The rows of a group lie close to one hidden flat surface of 11 dimensions, which may be shifted away from zero. Surfaces can cross.
Known rows, each followed by its group:
[ 26  -2 -12   5  -8  -1 -21  -2  11  -3 -18 -24  28  30  10 -25]	(2)
[ 33   0  -5  10   2  -3   5   9  60 -32  14 -13  18 -22 -14   7]	(3)
[  1 -24   0 -45  20   6  24  -3  28 -22  37 -17 -10 -18 -12  -6]	(0)
[ 27  26  30  30 -15   0 -16   9  -5   6   2  15  16  21  -9  12]	(2)
[ 10  12  -7 -21  10  29  12 -17  20 -33  44  -1  15  -2  -1   8]	(3)
[ 20  -2 -36  46  10  -5  -7 -12   5   8  -9   7   7  26   8  15]	(2)
[  0 -22   3 -23   9   7 -26   8  26 -51  28  -3 -14 -36   3  -5]	(1)
[  5   2  -3  -4 -14   5   3   1  30  13 -38   1   8   7   2 -27]	(2)
[ 11  10  14  -4   9   5 -39   2  -5 -19   0  24 -12 -33  14   3]	(0)
[ -2  11  13  21   5   9  -7   0  -6  16  -1  16 -20  10 -15  43]	(3)
[-17  33 -11 -18   4 -16  -8 -10   9  29 -26  10 -23 -35  -2  -3]	(2)
[-21  13   3   4 -26  38  21   5  -7 -33  22 -27  34  30   4  16]	(3)
[-28 -19  22  -9 -11  19  -2  -5   3  14 -17  30 -29  11 -12  -9]	(0)
[ 15 -42  25 -35  -1   6  -9  24 -12 -24   4 -26  18   9  -3 -29]	(3)
[ -1   8  23  40 -21  18  23   4  -3  -4  -4  10  15  13   8  15]	(3)
[  9  24 -27   9   6 -37   8   2   3   1  27   8  14  -7  -9  -8]	(1)
[-13  35  -2  -9  -6 -15 -19  10  -5   9   3 -25 -16   7  18   3]	(1)
[-22 -31  11 -37   1  32  26   5  19 -20  30  18 -13  21 -23  -3]	(3)
[-15  13   2   1  -6 -34   8   8  -7  25 -10  -5  -8 -23 -12  -4]	(0)
[  2 -23   5  13 -11  27   6 -12   8 -15 -31   6  18 -14  11 -16]	(0)
[ -9 -22   7  26   9 -17  26   2 -13   7   5 -14 -34   7  42  -3]	(1)
[  2 -19  13   3 -12  25 -20  28 -23 -42 -15  21  35 -19 -13  15]	(1)
[ 11   7  -7 -30   9  23 -18  -5  -8  -1 -12 -28  20   7 -13  20]	(3)
[ -8  -9  36 -11 -16  -2 -21   8  -4  12 -11  -2  -9   6 -18 -12]	(0)
[-20  12  -2  39 -21   0 -11  21  -5  -8 -15  22  -9  11  20   8]	(1)
[ 21  -2   7  -3  17   4  -9   1   7   3  17  -2   0   2 -37  42]	(2)
[ -9  33   6 -15   0 -17  -4  12 -16   8  16 -12  -9 -11   1  12]	(1)
[  9  16   7  22 -22   1 -14  18 -12 -17   0 -14  30  24  17  -4]	(1)
[ 20   6  -8   3  -5 -15  -6   1 -12  24 -12   9  26  20 -26 -10]	(2)
[ -6 -11  17  10 -31 -17  13   3  -1  27 -23 -29  26  14 -32 -22]	(0)
[  7  26  38  23 -27  12 -12  -1 -39   4   0   8  26  19  -2   8]	(2)
[-22  14 -15 -17 -18 -13   2  24   9 -23   4  -1  12 -10  11 -26]	(1)
[-38  17   8 -16  -8  15  19 -11 -53   0  14  29   0  -6  14  -6]	(3)
[-20 -39   3  -3  10  -8   1  22 -36 -23   2 -11 -19 -18  38  -4]	(1)
[-21  32  -2   0  10  15  15 -16 -25  20  -1  21 -20  -6  17  25]	(3)
[ -7 -29  26  -2   0 -21 -36  25 -18 -32  13   3 -25 -29  21 -21]	(1)
[  5  -1 -12  -4 -11 -34  -8  26   6  -5  22  13  10  24 -11 -36]	(0)
[-10 -28  15  17 -24   2 -11 -19  -9 -16   3   8   5   4  14 -47]	(0)
[  7  11   4  18  -1 -16  31   2  -7   9  27 -15  17  13 -15  15]	(0)
[-10 -22 -21 -19   0 -20  15  28  22 -23  30 -28  -4  24   7 -27]	(3)
[  5  -7  -1  11   1  10  25  -7 -37 -14  36  21  19  30  20 -18]	(0)
[ 38  -7  11  -4  43 -15   4   0 -10  40  -3 -25 -24   3 -16  50]	(2)
[ -1 -17   4 -26  -9 -10  14   5 -29  -4  12  -9  35   4 -26 -25]	(2)
[-28  -9  32 -40 -20   8   9  20 -21   5  -6  -4   7   4 -22 -20]	(2)
[-29 -11 -15 -11   6  -8  17   0 -18  21   5  35 -29  16   6 -16]	(3)
[-37  15 -30 -28 -12   0  33  10  10 -20  25  -2   5   6  19 -30]	(1)
[  2  21  -7  -7 -15 -22 -32  -2  12   0  14 -12  -2  24   5 -35]	(1)
[-15 -21 -10 -12   2   5  -6 -39  -8  -4  10  10  -6  -8   0 -29]	(0)
[ 14   5  33 -11   8 -10  -6  36 -37  -2   9 -16  -8   4  28   9]	(0)
[ 20  -6  21 -17   1  25  18 -22  34   3 -21 -23   2  -4  19 -23]	(2)
[  8   3  20  17   9   6   5  -4 -39 -10  30  -6  15 -17 -19  50]	(2)
[ -8  14 -30  -4   9 -28 -25  -1  -7   0  -6  -1  -1 -34   1  -2]	(3)

New rows. What belongs after each?
[-13  -9  26   5 -19  30   7  13  -6 -15  -7  -1  19   1 -20  20]	(2)
[-30  17  12 -13 -16  -9 -13   8 -36   5  24  25  -5  13 -20  -5]	(2)
[ -6 -10  -6 -21  11   5   0  -7  -5 -19  18 -26   9 -27 -15  18]	(2)
[ -9   3 -21  25  -4 -35   9  19 -17  11 -19 -20  -2  10  36 -16]	(1)
[  2 -14  20  -5 -11   8 -16  -1 -34 -10  30  31  19  28 -32 -11]	(3)
[ 11  -5 -35 -41  25  29  -4 -30  17  -4  -6  17   9 -11 -12  -6]	(3)
[-24 -19  -3 -41   5  24 -12   4   6   6 -20  19 -10 -12 -46  16]	(3)
[-39   0 -17   4 -16   6  -6   9 -25 -27  10 -33  11  11  18  11]	(3)
[-15  23 -17  -1   6  -4   6  -8 -22  17  10  16  -9  17  10   5]	(3)
[  6   3  13 -22   5   2   0   8  11  20  -5 -15  -4   4 -34  20]	(0)
[-15  10  -3 -26   0  -4  -9  14  19 -10  -6 -38 -15 -10  21  -7]	(1)
[ -2  -9  23 -24   4   7  -2 -15 -14  -7  38   4  -6   3 -14 -11]	(0)
[-16 -13   6  15 -27  15 -11  -1 -14 -14  12  40  28  21 -43  -4]	(3)
[ 12 -25  12   2   0  12 -39  -8   7 -17  -7 -14 -11   9  15  -9]	(0)
[ 24   7  10 -25  16  -4   7 -12  29   1  -1 -24  -5 -36   8 -10]	(2)
[  3 -19 -19   7 -16  -3  10  12  10   3 -34   0  34  10 -17 -24]	(2)
[ -4  21  37 -10  -7  -4  23  27   1  -2  29  -9  -6   4  -5  13]	(3)
[-23 -43  16 -14 -18   8 -14  32   8 -28   4  -6   8   8 -43   0]	(3)
[  8  -5  19  -6  -5 -13  -1  37  28 -18  38  13 -12  26 -14  -8]	(0)
[-10 -10  -4  -1 -12  16 -21  -2 -15 -37  16 -14  27  -5  -6   7]	(3)
[ 13  11   1 -16  13 -13   6 -15   4   5  30  12  -2 -18 -15  -8]	(2)
[-19  21  -3   4  -5 -24 -14  24 -34 -21  28  -5  -7  -3  32  -6]	(1)
[-19  -2 -28 -15  -7   3 -37  -4 -21   4 -16  26   8  15 -16 -12]	(1)
[  1  -9  -4   3   5 -20 -18 -16  18   3  13 -36 -14  -5 -13   0]	(0)
[  0  27  18 -19 -19  40  -3  -8 -29   1 -19   2  50   0 -24  14]	(3)
[  1 -27   5  23 -15  13 -11  -6  45  -7  -4   1 -10  28 -15  -3]	(0)
[-18   0 -37 -15  13 -12 -13   4   7  -1 -14 -19 -15 -18   7   8]	(3)
[-18 -22  14  19 -11  13  22   1  -8  21 -31  19 -13  16   3  -3]	(1)
[ 15 -23   1  23   4   8  10   1 -14  -8  -3 -24  18  18  10  15]	(2)
[-39 -20  -3 -30   2   6  12   1 -24 -18  13  14 -14 -18  14 -22]	(3)
[-28  13   2  -8 -10  -2  11  -6 -21  17   0  25  -3  -9 -13  -3]	(2)
[-24 -15   7   7  10  24  10  -1 -16  13 -23  18 -29 -10   2  40]	(1)
[ -5 -10  12  -5  -2 -11  31  22   3 -11   5  -4   1 -16  13 -13]	(0)
[-22  -8   7 -28  22  21  -8   5  -3 -14   7 -28 -33 -23   6  43]	(3)
[ 13   0   1 -36  20  21   2   0   0  -9   9  12   3 -11 -11  12]	(0)
[-37  27   5  15 -26   2  29  15  18 -16  21  10   1 -13 -11  17]	(3)
[-17  16 -12 -29   9 -30 -12  19   4 -24  33 -27 -12 -38   0   3]	(3)
[-20 -39  -8  -5  -8  40  17   0  17 -20 -24   4   6   7  -4   1]	(3)
[  0 -32 -40  23  13  -9  -7  -7 -17 -28  24  30   3   3  11 -10]	(1)
[-19   0  22  -3  -4   9   5  24  23   2 -15   8 -23 -22 -20  32]	(2)
[-12  16  -2  27 -19 -27  -7  24   1 -11   4 -16  11  -5  -1   7]	(3)
[ 26  11  26  -3   5  23 -22  -9 -25  27 -31  14  15   2 -26  30]	(3)
[ 16 -14  16   7  -8   8   5   6  19 -14  -9 -23  14   5   3  -8]	(1)
[  5   3  12   8  16   6  13   3   6   9  14  -5 -28  15  15  30]	(3)
[  4 -15  27  17   7   8  10  24  -7  23 -23  -7 -20  18  -9  42]	(2)
[  3  27  -7 -34 -15  15 -24   6  13   8 -36 -23  35   3 -33   4]	(1)
[  6 -11  29 -17 -21   6  21   6  -3 -17   1   8  34 -23 -14 -35]	(0)
[ -6  21 -23   2 -23 -27  -4  11  12   5 -14  20  29 -13 -29 -25]	(3)
[  4  -7  -7  21  -3 -21  -7  17 -30 -20  31  -1  25   9 -10   5]	(2)
[-14 -37 -12 -26   1   1  24 -31 -12  -7  22 -21   6   6   5 -43]	(0)
[  9 -16   9 -18   0  -6   8   7  26 -17  30  36   2 -12 -33 -23]	(3)
[-13   0  -7 -24  15  32  18 -18 -22   7  -3   0  -9  17  22  11]	(3)
[  3   6  -1 -36  10  46  16 -12  16 -28  -8 -20  19 -32   6  16]	(3)
[ 11 -28  -1 -37  12  22  -1  -5   7 -10 -14   5  11 -10 -13 -16]	(3)
[-16  19   9 -18   3 -23 -13   6 -37 -14  57   7 -10  -7  -3  -3]	(3)
